The rows come from 5 hidden closed curves, with some noise, and rows from the same curve form a group. Each curve winds through 4 dimensions. The rows are also pushed far along 2 directions, which tell nothing about the answers.
Known rows, each followed by its group:
[ 24 -23  -2 -33 -11  -5 -49  44 -16 -46  23] | (2)
[-30 -18  -6   0   2   8  32  -6   3  32 -19] | (2)
[  4 -57 -13 -43 -24 -26 -47  55   0 -56  16] | (2)
[  8 -27 -23  -7   8   9   3   7   6   5 -24] | (3)
[-26  41  12  11  -3   4   8 -15  14  -4   2] | (3)
[ -1   0 -10 -14  -3  -8  -4  26 -12  -7  30] | (3)
[-21 -29 -30  -5   3  12   6  -9  -2   9 -11] | (4)
[ 20 -21  -6  -9  14  -1  -8  14 -16   4   8] | (3)
[ -4 -64  -8 -43  -5  29 -37  37   0 -36 -37] | (4)
[ -8  26  16  -2  12   6  -8   5  12   5 -12] | (0)
[  7  -8 -25   5 -20 -12  -6  -9  -8 -34  25] | (4)
[-27 -25 -25  -9  47  47  17 -10  -8  53 -43] | (0)
[ 18  25  -7  10  -6 -36   8  18  13 -34  36] | (1)
[  8 -32 -20 -21   5   3  -6  26  -7  -2  -3] | (3)
[-36  69 -14  67   4  -1  54 -96  -3  26  33] | (3)
[-16 -25 -15 -15 -10 -13 -18  14  24 -23 -16] | (4)
[ 17 -27  -7 -19  -9   2 -28  24  17 -28 -26] | (2)
[ 14 -50   5 -49   0   5 -47  67  24 -37 -45] | (3)
[ -9  27   1  23  -4  -4  26 -31 -27  20  40] | (1)
[  1  40   4  10 -17 -74 -21  12   5 -29  79] | (4)
[ -9  25   1  17 -14 -39  22  -6 -12   9  59] | (2)
[ 30 -20  30 -20 -17 -31 -47  29 -13 -28  26] | (1)
[-20  81   5  49  16  18  70 -56 -19  52  38] | (1)
[-26  93  19  44   5  15  53 -54 -18  52  40] | (2)
[ -8 -27 -10 -18  53  50   6   5 -12  55 -51] | (0)
[-21  -3  -1 -12  20  27  -3   4  13  14 -34] | (0)
[ 28 -17   0  -2  -9 -25 -16  12   0 -22  13] | (1)
[ -3 -45 -29 -22 -10   8 -14  18   0 -22 -11] | (2)
[-32  34   6  24  -7   3  37 -30  16  27  -9] | (2)
[ 18 -66  -7 -28  29  45 -10  18   4  25 -84] | (4)
[-27  32  11   4  18  34  25 -11  -2  35 -16] | (3)
[ 21 -20   5 -11  14   9 -13  15  -7  10 -17] | (4)
[  7 -14  23 -35   5  -4 -47  52   9 -31  -8] | (0)
[ 26   4  18 -10  -5 -15 -34  25   6 -29   5] | (4)
[ -4  38  22  20 -52 -57 -29 -18  16 -49  50] | (1)
[ -1  50  -5  40   7  -6  46 -41 -23  30  49] | (1)
[ 22  46  30   3 -26 -50 -34  23  15 -51  49] | (0)
[-12   6 -17  13  18  36  32 -25  15  34 -51] | (3)
[ 24  -7  19 -10 -34 -12 -23  21  -4 -42  13] | (0)
[-44  60 -11  47  -1  19  65 -70 -13  43  25] | (1)
[ -2 -37  26 -33  -9   8 -38  29  -2 -17 -20] | (1)
[  9  17 -16  11   0   7  10 -17 -24   4  28] | (2)
[ 12  -1  30 -20  13  19 -19  28  -8   6 -16] | (0)
[ 20 -16 -20  -3 -22 -42 -30  14  11 -46  27] | (4)
[-25  33 -11  14   3  -9  12 -18 -12   8  43] | (0)

New rows. What belongs after each?
[ -6   4 -10  29  24  27  29 -53   0  33 -33] | (3)
[-11  21 -26  32  32  44  73 -41   0  54 -31] | (1)
[ 13   2   6   3   4  -7 -15   3  19 -15 -21] | (3)
[  1  49  13  21 -46 -36   1 -13  -6 -41  66] | (0)
[-16 -25  -5 -14  11   7  -9  10  20  11 -39] | (4)
[-12 -39  20 -13  49  74   6 -10  -9  46 -84] | (3)
[ 10 -14 -13  -4  -8  19  -6  -7 -21 -17   8] | (4)
[ -5  -4 -25  -2  -2  -4   8   3  -2  -1  15] | (3)
[-10 -16 -30  11   6  38  24 -33 -16  19 -19] | (4)
[  5 -14 -11   7   4  28  24 -20 -24  25  -7] | (0)
[  4  -9 -15   7  15   9  12 -14  -1  25 -18] | (4)
[ 10 -36 -14  -7  24  34   6  -5   2  33 -56] | (4)
[-28  68 -13  41  -2  20  49 -60 -21  35  38] | (2)
[ -4  47  23  30  15   9  15 -38   9  18 -10] | (3)
[  0   7 -22   8 -28 -28  -7  -8  -9 -39  48] | (4)
[-33  69   1  38  -8  12  39 -55 -16  18  40] | (4)
[ 14   7   3  -9   8 -28 -31  27  13 -20  12] | (0)
[-27   0   7  -4  17  42  11  -7  11  20 -47] | (3)
[ 24  -1  31 -11  -9  10 -15  20  -9  -9  -7] | (0)
[  23 -111  -16  -57    4   12  -40   63   17  -22  -76] | (2)
[  7  28  17   9 -12 -41   3  10 -16   0  64] | (2)
[  9 -25 -17  -9 -20 -23 -17  16  18 -30  -6] | (2)
[-12  28  10   0 -17 -11 -13   0  -5 -28  38] | (4)
[  0  40 -12  30  11   1  46 -18   7  11  13] | (1)
[ 19  14  25  -3   3 -11  -8  18  -7  -6  18] | (1)
[-13   0  11 -10  14  10  -4   7  12  18 -29] | (4)
[  7  -7  19  -5  28  35  -4   0   7  20 -51] | (3)
[-19  34   4   8   4  18  19  -9  20  15 -22] | (3)
[-25  50  -3  29  -5 -21  17 -32  24   8  13] | (4)
[-31  44  13  16   3  14  15 -24  13   7  -3] | (3)
[  9 -43 -17 -34  -9   7 -32  34 -17 -32   7] | (2)
[ -3  12  31   7 -17  -6 -14 -19 -16   6  19] | (1)
[-24  40  15   7   5   9  11  -9  -1  10  14] | (3)
[-10  14  -6   5 -14  -8   7  -9 -16 -10  39] | (0)
[-16  39  17  10 -12 -11   9 -10  -7  -6  38] | (1)
[-31  67  17  25   2   8  27 -28  -1  19  25] | (3)
[-28 -46 -25  -5  29  66  25 -26   6  36 -83] | (3)
[ 28 -46   1 -28   4  -5 -39  38  15 -22 -32] | (4)
[  0  -4 -25   7 -13  -1   3 -17 -10 -20  21] | (4)
[-19   2  13  -2  10  33  15 -10 -11  26 -17] | (1)
[ -5 -28 -23  -1  -4   5   8  -6   7  -9 -18] | (1)
[  3 -46 -18  -8  50  70  31 -12 -25  71 -65] | (3)
[ 10   3  12   4 -15 -25 -12  -5 -24  -6  46] | (1)
[  6 -11   5 -14   5  15 -13  12 -22  -3  12] | (4)
[  3 -13   7 -30   6   5 -17  47  -7  -8   2] | (3)
[-10  -7 -14   8  22  44  43 -13  14  28 -53] | (1)
[  5 -31  15 -35  20  18 -34  40  13  -6 -43] | (0)
[ 25 -29   8  -8   1   4 -14   8   5   2 -34] | (1)
[  3 -57 -25 -20  -5   3 -10  18   7 -21 -27] | (1)
[-33  16 -16  15  -3  29  25 -36  -8  13  -1] | (4)
[ -2  55  31  25  -3 -27 -11 -21   1 -18  40] | (3)
[-29  10 -14  22  -9  15  31 -46  -4  20  -1] | (1)
[  3   3 -11   2 -32 -14 -21  -1  13 -56  14] | (4)
[-29  -1  -3  -4  14   1   5  -1  15  25 -17] | (4)
[-18  23   1   4  -3 -41  -7   4   8  -1  37] | (4)
[ -6 -58 -25 -33 -11 -18 -35  34   6 -40   0] | (4)
[-22 -13   3  -5   2  19  17  -1  15  20 -42] | (2)
[-11 -26  -1 -23  -1 -20 -30  30  23 -18 -14] | (4)
[-36  -4 -20   5   8  16  19 -23  16  23 -29] | (4)
[-19  23  -5  23  12  22  43 -35 -25  39  20] | (1)
[-29  -5 -24   3  -8  -1   6 -14   5  -5   6] | (4)
[ 26 -27  -9  -7  -8  -2 -13   9   3 -16 -16] | (0)
[-26  26   7  14 -13  -3  25 -17  19  11  -5] | (2)
[  1  -3  -6   0  -6 -15 -12   0  23 -15 -15] | (4)
[  1  54 -10  52   4  -3  53 -56  -8  36  28] | (1)
[ 14  -7   2 -13   3  27 -18  13   5 -10 -31] | (2)
[ -9 -69  -9 -48  50  56 -18  36 -16  36 -61] | (0)
[ 44 -96 -12 -54  -8  -4 -52  63 -13 -44 -15] | (0)
[ 38 -69  -6 -39  -5 -31 -66  59  17 -68 -14] | (3)
